The same things were measured in two ways. Each way mixes the same 12 hidden numbers, adds some noise and spreads widely along 7 directions of its own, which tell nothing about the thing.
(in the rows, 128 means zero)
Some things both ways: the first way, then the second way.
[108 125  90 133 173 132  83  82 109 138 148 182 148 121 136 151 125 112
  95  74 103 154 157 120 187  99 174 165]
[118 139  63 152 165 110 170 112 174 141 156 163  99 164 134 120 198 132
 164 160 130  59 115 163 100 130  80]

[150 164  44 214 169 138  68 119  58 151 125 128 102 116  69 145 130 143
 115 157 166 111 142 124 125 162  94 163]
[108 134  87 137 154 165 109 138 138 130 138 165 117 136 134 119 164 114
 142 131 116  84 108 171 113 151 109]

[123 176  92 159 129 160 112 180  55 120 125 136 103 135 134 136 122 144
 110 139 158 148 138 132 167 129  97 147]
[ 91 140  92 162 149 142 135 105 136 202 159 132 162  36 102 117 133 165
 138 135 130  93  55 121 136 107 131]

[139 123  92 144 167 120  71  71 164 126 143 151 140 123 111 111 123 149
 118 122 137 128 132 134 144  87 133 116]
[102 121 100 136 154 107 133 107 127 129 186 119 169  76  81 144 143 129
 156  96 111 109 113 139 151  99 155]

[ 76 114 125 114 188  73 161  84 181 104 136 149 175 126  89 142  83 146
 155  81 112  80 142 139 127  87 167 105]
[140 177  76 165 110 142 171 110 127 119  93 123 163 116 121 143  90 183
 108 196  86  84 166 122  85 149 167]

[ 77 119 141 171 187 113 147  33  71 102 151 112 157 148  88 193  65 146
 126  73 110 109 151 142  96 127 144 157]
[110 141 119 111 162 101 174  90 137 110 146  99 169 167 104 149  99 145
 156 146  77  80 129 133 150 107 179]

[162 117 110 150 115 100 110 164 103 129 128 101 132  80 120 120 132 157
 107 121 134  98 130 149 136  91 125 148]
[158 122 130 201 115  81 182 114 100 145 131 118 157  86 117 138 129 127
 114 172 178 131  89  96 101 138 145]

[ 63 126 137 129 146 133 153 157  39 113 104 111 149 151 110 191  42 103
 135  82 120 131 179 129 134 171 121 156]
[139 104 148 128 125  84 131 166 120 130 142 147 134 119 155 103 153 125
 147 134 193 134 142 127 147 114 158]

[168  79 145 127 139 103 159 144 121 103 132  84 115  56 121 128 114 138
 114  99 135  85 124 179 127  53 161 162]
[115  94 105 147 116 154  57 111 111 163 158 163 117  50 132 103 179 118
 126 121 145 108  63 132 119 146 119]

[107 148 103 209 171 141  63  80 108 120 167 112 189 197 106 159 141 137
  89 128 115 134 147 103 132 172 128 100]
[115 139  82 167 144 121 134 146 139 155  93 160  96 144 180  88 172 122
 144 171 131 115 124 158  82 139  89]

[107 109 148 160 165 140 142 117 150 108 129 122 177 159 140 140 141 147
 121 147 117 109 139 130 134 124 146 113]
[ 82 113 165 124 136 134 106 143 112 150 149 158 133 114 148 117 126 128
 145 164 153 137 106 140 141 118 136]

[130 112 156 182 190 105 157 165 195  76 136  93 153 160 121 156 181 139
 123 147 185  73 149 135 117 113 132  85]
[147 170  88 168 127 137 114 121 116 141  85 134 116 130 198  93 154 101
 116 213  86 183 141 157  96 166 100]

[100  99 141 178 150 106  96 111 121 102 139 113 164 167 123 189 133 155
 115 125 152  96 157 114  77 177  75 111]
[ 93 120  89 103 133 172  78 143 160 118 146 126 167 124 125  64 146  89
 131  91 103  77 130 160 125 133 111]

[ 88 130  98 189 183 140 136 113 100 125 133 127 159 160  68 149 110 149
 132 141 132  98 135 129 103 178 105 116]
[105 161 155 118 163 116 126 153 112  95 100 119 133 202 190 119  93 102
 141 208  94 203 195 151 130 127 160]

[164 126  94 161 102 153  57 170  85 145 106 136 113 112 201 101 119 135
 100 162 133 171  94 150 178 109 129 173]
[142 156  53 162 111 133 149 151 129 147 148 136 119  79 120 119 164 120
 134 136 132  81 136 148 107 117 105]

[101  76 165 152 156 142  86 125  98  87 116  93 128 164 163 208  88  97
 100 137 163 118 181 102  85 175  84 128]
[132 144  71 135 145 146  96 118 137  97 106 140 111 140 157 110 181 103
 132 145  95 150 156 158 104 175 113]

[170 112 137 147 114 118 194 191 121 100 112  75 123  99 145 119 155 179
 125 155 148  75 114 203 140  79 141 121]
[124 127 160  81  93 109 123 183  85 107 119 139  95 199 210 124 101  91
 148 167 153 155 159 163 119 143 128]

[123 166 104 136 129 157 152 185  47 119 128 127 133 123 153 157 119 125
 113 119 122 124 148 141 175 122 129 155]
[114 100 108 157 129 132 117 138 118 180 159 163 148  70 135 109 151 141
 142 124 167  95  63 145 110 133 121]

[ 64 146  81 142 173 124  78  85 122 124 144 188 155 172 127 163 108 138
 106 109 123 138 156  97 151 149 123 102]
[ 61 165 101 150 200 122 131 113 151 162 162 133 158 105 122 103 161 112
 162 128  81 136 109 174 131  92  94]

[113 164  91 167 131 163 136 131  30 126 145 106 132 120  64 152 130 140
 114 106  96 136 151 139 155 153 140 174]
[152 104 108 157  64 139 108 154 115 145 112 150  91  98 148 105 123 117
 109 174 179  98 107  87 103 156 126]

[105 181  84 188 179 113  91  80 162 120 161 150 163 179  71 109 151 163
 126 115 131 121 134 111 164 112 131  99]
[148 138  62 138 160  82 178 165 130 134 142  98 131 162 164 113 165 101
 174 119 149 123 138 165 115 112 132]

[117 133 109 178 186 127 145  90 102 112 146  87 156 153  56 159 131 136
 103 107 122 103 171 149 129 130 151 111]
[109 154 141 163  90 155  71 102 103 173 108 190 100  48 159  97 135 136
  92 199 107 144  88 118 106 157  92]

[103 114 135 105 144 134 183 177 110 110 127 145 152  90 159 145 122 130
 134 115 100 123 118 157 144  92 159 158]
[139 168  72 171 110 184  92 132 123 122  81 137 128 124 162 109 114 108
  98 229  81 160 174 137  87 170 116]

[124 148 127 135 164 156 115 105 174 120 146 155 201 153 133 129 186 131
 129 116  93 146 163 118 203  94 192 131]
[113 162 105 187 172 106 118  98 151 135 147 131 141  93 117 103 172  93
 123 168 107 178 137 127 127 119  93]

[ 73 121 114 130 170 124 111 137 114 123 128 163 158 155 134 167 112  97
 106  88 113 133 176  99 167 142 142 136]
[ 89 144 146 143 150 129 106 113 146 143 142 171 143  98 139  78 181 106
 135 165 115 138 122 146 142 115  95]

[ 66 150 102 109 153 128 182 141  58  89 125 126 107 128  92 193  70 140
 127  94 138 113 167 158 138 137 139 119]
[147 142  96 143  94 107 128 149  92 145 124 132 113 111 169 139 102 125
 135 169 127 155 137 136 107 137 131]

[ 97 147  69 161 199 147 133  63 124 139 167 160 180 155  62 116 139 130
 112  94  75 134 135 145 163 118 162 119]
[156  99 149 139  61 109 115 144  83 140 153 158 145  78 138 128  91 127
 125 182 161 126 130 109 134 119 162]

[124 148  71 112 110 163 110 102  37 140 167 139 135  90 110 105  89 138
  88  85  54 159 111 156 169  95 142 157]
[122 113  73 178 108 139 121 128 120 157 112 143 109  88 134 138 120 162
 126 161 147  97 101 108  77 152 137]

[ 99  99 126 104 130 121  96  86 121 105 143 161 126 132 168 154 122 149
  90  99 116 138 150 127 128  98  98 120]
[103 135  75 128 134 151  96 120 133 138 179 115 150  83 121 105 160  90
 138  99 112 126  98 154 116 147  88]

[107 119 117 210 175 138  80  79  94 120 145  95 162 180  88 155 106 135
 103 130 130 136 138 125  97 171 105 122]
[ 98 157 169 164 142 123 131  91 117 160 103 149 134  92 135 117 116 166
 110 211 113 138 108 103 148 120 152]

[154 139  96 150 163 128  90 103 174 126 160 150 167 132 115 106 187 157
 106 127 131 122 141 129 154  80 121 101]
[105 121 120 166 136 141 127 104 135 162 141 155 157  73 115 121 138 155
 126 157 144 104  73 122 111 150 120]

[153 103 143 157 148 115 127 108 122 114 141 118 138  86 125 129 116 165
 125 119 142  75 125 137 119  78 128 160]
[186 128  48 157 112  94 198 115 118  94 148  83 185 143  98 177  94 126
 148 139 125 101 139 103  86 151 187]

Other things, the second way, with their names:
j897: [ 93  62 181  87 104  96 118 151 108 121 174 161 151 114 111 129 110 114
 174 118 174 111 107 117 171  94 160]
j95: [126 148 137 167  92 143 120 123 124 168  88 160  96  81 153 105 123 170
  92 213 149 110 111  93 116 150 123]
j590: [ 69 149  82 165 198 109 159 131 151 131 120 134 120 161 144 131 167 145
 166 135 119 121 138 169  81 125 115]
j369: [149 137  89 180 142 125 207 111 150 145  94 168 166 133 131 130 138 201
 136 185 146  54  98 128  76 166 156]
j414: [144 142 148 116  75  90 182 125  90  97 125 113 155 128 115 160  60 130
 133 179 116 120 149  92 138 115 178]
j353: [115 157  96 166 163 130  86 116 110 123 154 111 158  78 115 123 135  74
 127 144  73 194 150 151 135 110 118]
j998: [146 131  92 156 121 126 102 134 107 145 154 116 113  69 127 119 157 120
 110 115 155 103 103 134 137 135 130]
j78: [ 97 126 167 102  81 142  83 135  91 154 166 171 137  70 134 126  90 133
 126 152 129 119 104 139 152 125 121]
j267: [107 144 119 144 109 139  79 135  89 150 163 148 117  57 135 124 129 104
 120 135 121 158 108 138 122 128 111]
j707: [ 80 190 126 146 190 109 115  70 119 121 141 102 136 115 113 137 134  99
 134 163  29 187 144 144 160  95 131]
j251: [122 158 170 119  79 112 123 123  73 107 145 142 186  64 104 140  65  83
 130 168  70 207 149 106 156 106 147]
j250: [106 133 120 103 122  97 170 151 135 137 131 114 137 119 130 141 101 152
 175 153 144 146 141  98 164  99 161]
j190: [149  82 145 123  81  99 104 148  93 158 179 114 162  71 131 109  92 126
 120 110 187  86  88 118 157 112 172]
j327: [ 85 181  81 137 155 145  86 118 151 144 141 118 119 104 150  91 151 112
 125 154  76 163 156 139 118 123 101]
j135: [167 157  67 181 106 122 163 109 128 125 134 110 141 102 112 146 115 145
 109 178 127 112 134  98  95 156 140]
j138: [146 147  99 138 133 127 102 129 126 109 154 125 148 111 134 112 144  87
 122 135 121 173 141 135 130 153 121]
j278: [ 94 140  95 133 113 191 130 112 156 146  91 149 129 115 121 126 110 199
 120 190 120  53 115  96 100 164 155]
j417: [107 121 107  86  92 154 104 150 131 121 154 153 146 100 128 102 125 119
 152 138 108 101 150 141 147 115 129]
j157: [119 143 131 150 149 109 132 115 115 110 112 109 168 124 135 129 114 116
 138 168 105 197 148 119 130 131 162]
j535: [136 119 106 167 117 142 126 113  95 127 139 134 144  64 104 154 148 133
 122 141 137 105  97 127 120 147 152]
j453: [ 84 118 141  77 117 161 106 145 136 105 113 178 124 168 157 115 125 165
 137 119 127  59 125 157 108 173 133]
j177: [117 110  60  99 135 143 141 137 138  86 126 107 130 195 120 143 122 112
 167 123 100  54 149 149 111 130 161]
j779: [156 117 119 191 111  85 164 104  81 115 142  87 176  71  69 165  94 117
 116 142 132 109 114  95 129 109 190]
j309: [ 56 147 119 140 169 171  73  91 159 148 138 146 129 104 118  91 149 137
 120 150  84 104 105 135 136 130 116]
j152: [139 123  84 117 127 110 135 157 143 152 179 122 113 130 161  99 178 120
 150 116 184  94 113 150 128 131 114]
j409: [104 113 126  94  98 157 100 149 121  74 133 122 164 130 110 117 107  81
 137 115 112 127 156 112 132 136 154]
j39: [100 136 178  68  68 157  68 137  91 104 118 159 132 101 151 100  99  85
 131 178  76 174 154 117 175 121 138]
j410: [151 124 185 128  29 144 132 144  76 100 114 181 162  87 112 143  56 118
 103 203 126 113 135  95 121 147 151]
j832: [165 148  26 179 135 112 124 129 121 112 153  74 134 126 134 139 131  92
 127 152 111 156 170 130  86 139 143]
j21: [136 167 103 106  54 132 172 134 108 119  89 117 143 127 143 139  52 157
 134 212  75  98 170 106 124 123 161]
j445: [104 133 138 136  88 147  60 144  77 105 141 146 127  44 114 108 144  35
 122 135  87 186 148 136 154 102 107]
j26: [ 50 145 117 148 172 124 117  75 158 151 159 119 141  95  87 113 131 173
 124 120  94  55 102 118 129  99 141]
j140: [172 104 128 129 127  58 179 145 106 116 169  98 156 126 131 144 133 118
 154 129 190 130 127 132 157 119 170]
j831: [100 102 166 109 114 117  69 151  90 135 159 170 126  81 142 105 135  91
 144 107 137 148 109 147 163 107 128]

Some of these things the first way, each followed by its name:
[137 151  79 162 167 132  90 106 144 134 158 138 155 136  64  94 153 155
 110 126 129 121 139 125 137 106  96  97] : j157
[103 112 143  78  98 128 106 165  82 100 115 143 108  97 178 141  61 164
 112 104 154 183 125 159 135  83 109 134] : j250
[108 108 125 150 172 125 169 182  72 108  90 107 104 125 104 185 101 135
 119 127 189 112 177 162 112 144 110 134] : j417
[109 131 109  93 112 127 139 210 125  92 122 158  84 107 187 123 125 141
 107 131 151 140 108 155 175  81 128 117] : j21
[132 156 101 145 165 148 108 121 205 109 145 161 165 144 141 112 193 146
 140 165 126 121 124 121 177  97 163 104] : j353
[ 40 156 105 126 180 131 129  97 139 110 134 180 170 169 128 184 130 116
 128 121  87 107 182  70 164 155 165 116] : j410
[ 95 146  87 118 148 120 130 128 109 121 130 175 106 127  95 126 117 135
 127  75 133 133 151 139 178 102 114 146] : j152
[118 159 106 189 158 165  97  63 106 120 162 134 152 150 115 132 151 144
 112 139  89 127 123 109 154 126 149 156] : j177
[113 107 114 118 118 130  81 152 144 110 108 129 120 119 185 137 131 123
 100 167 112 144 134 119 155 116 159 124] : j445
[ 94 113 127 121 139 140 143 160  51 103 113 113 121 119 131 202  90 127
 108 116 142 125 179 140 125 153 129 140] : j897
[ 62  93 156 152 177 121  86  65 150  90 118 125 145 180 153 186  87 106
 117 143 118 112 165  75  98 159 127 122] : j535
[118 105 151 137 140 119 133 160 139 100 104  95 161 140 151 168 111 144
 124 154 151  78 172 124 136 137 149  95] : j590
[ 84 148  81 133 131 159 120  83  44 125 146 135 132 144  80 158  91 126
 110  84  76 133 162 132 168 160 137 150] : j26
[ 74 171  72 146 182 112  76  99  93 141 159 189 166 146  98 152  77 108
 120  69 112 115 159  73 158 138 109 142] : j369
[115 153  82 137 113 161 107 104  28 156 146 145 141 107 104 107 106 145
  93 103  61 148 137 124 157 116 107 173] : j409
[101 132 137 179 170 118 145  25  74 109 139  73 168 158  62 167  80 156
 136  88  93 138 149 173  97 120 148 153] : j998
[148 112 125 144 111 147  62 154 141  95 126 113 130 136 200 151 128 137
 118 178 157 128 113 134 135 139 122 114] : j831
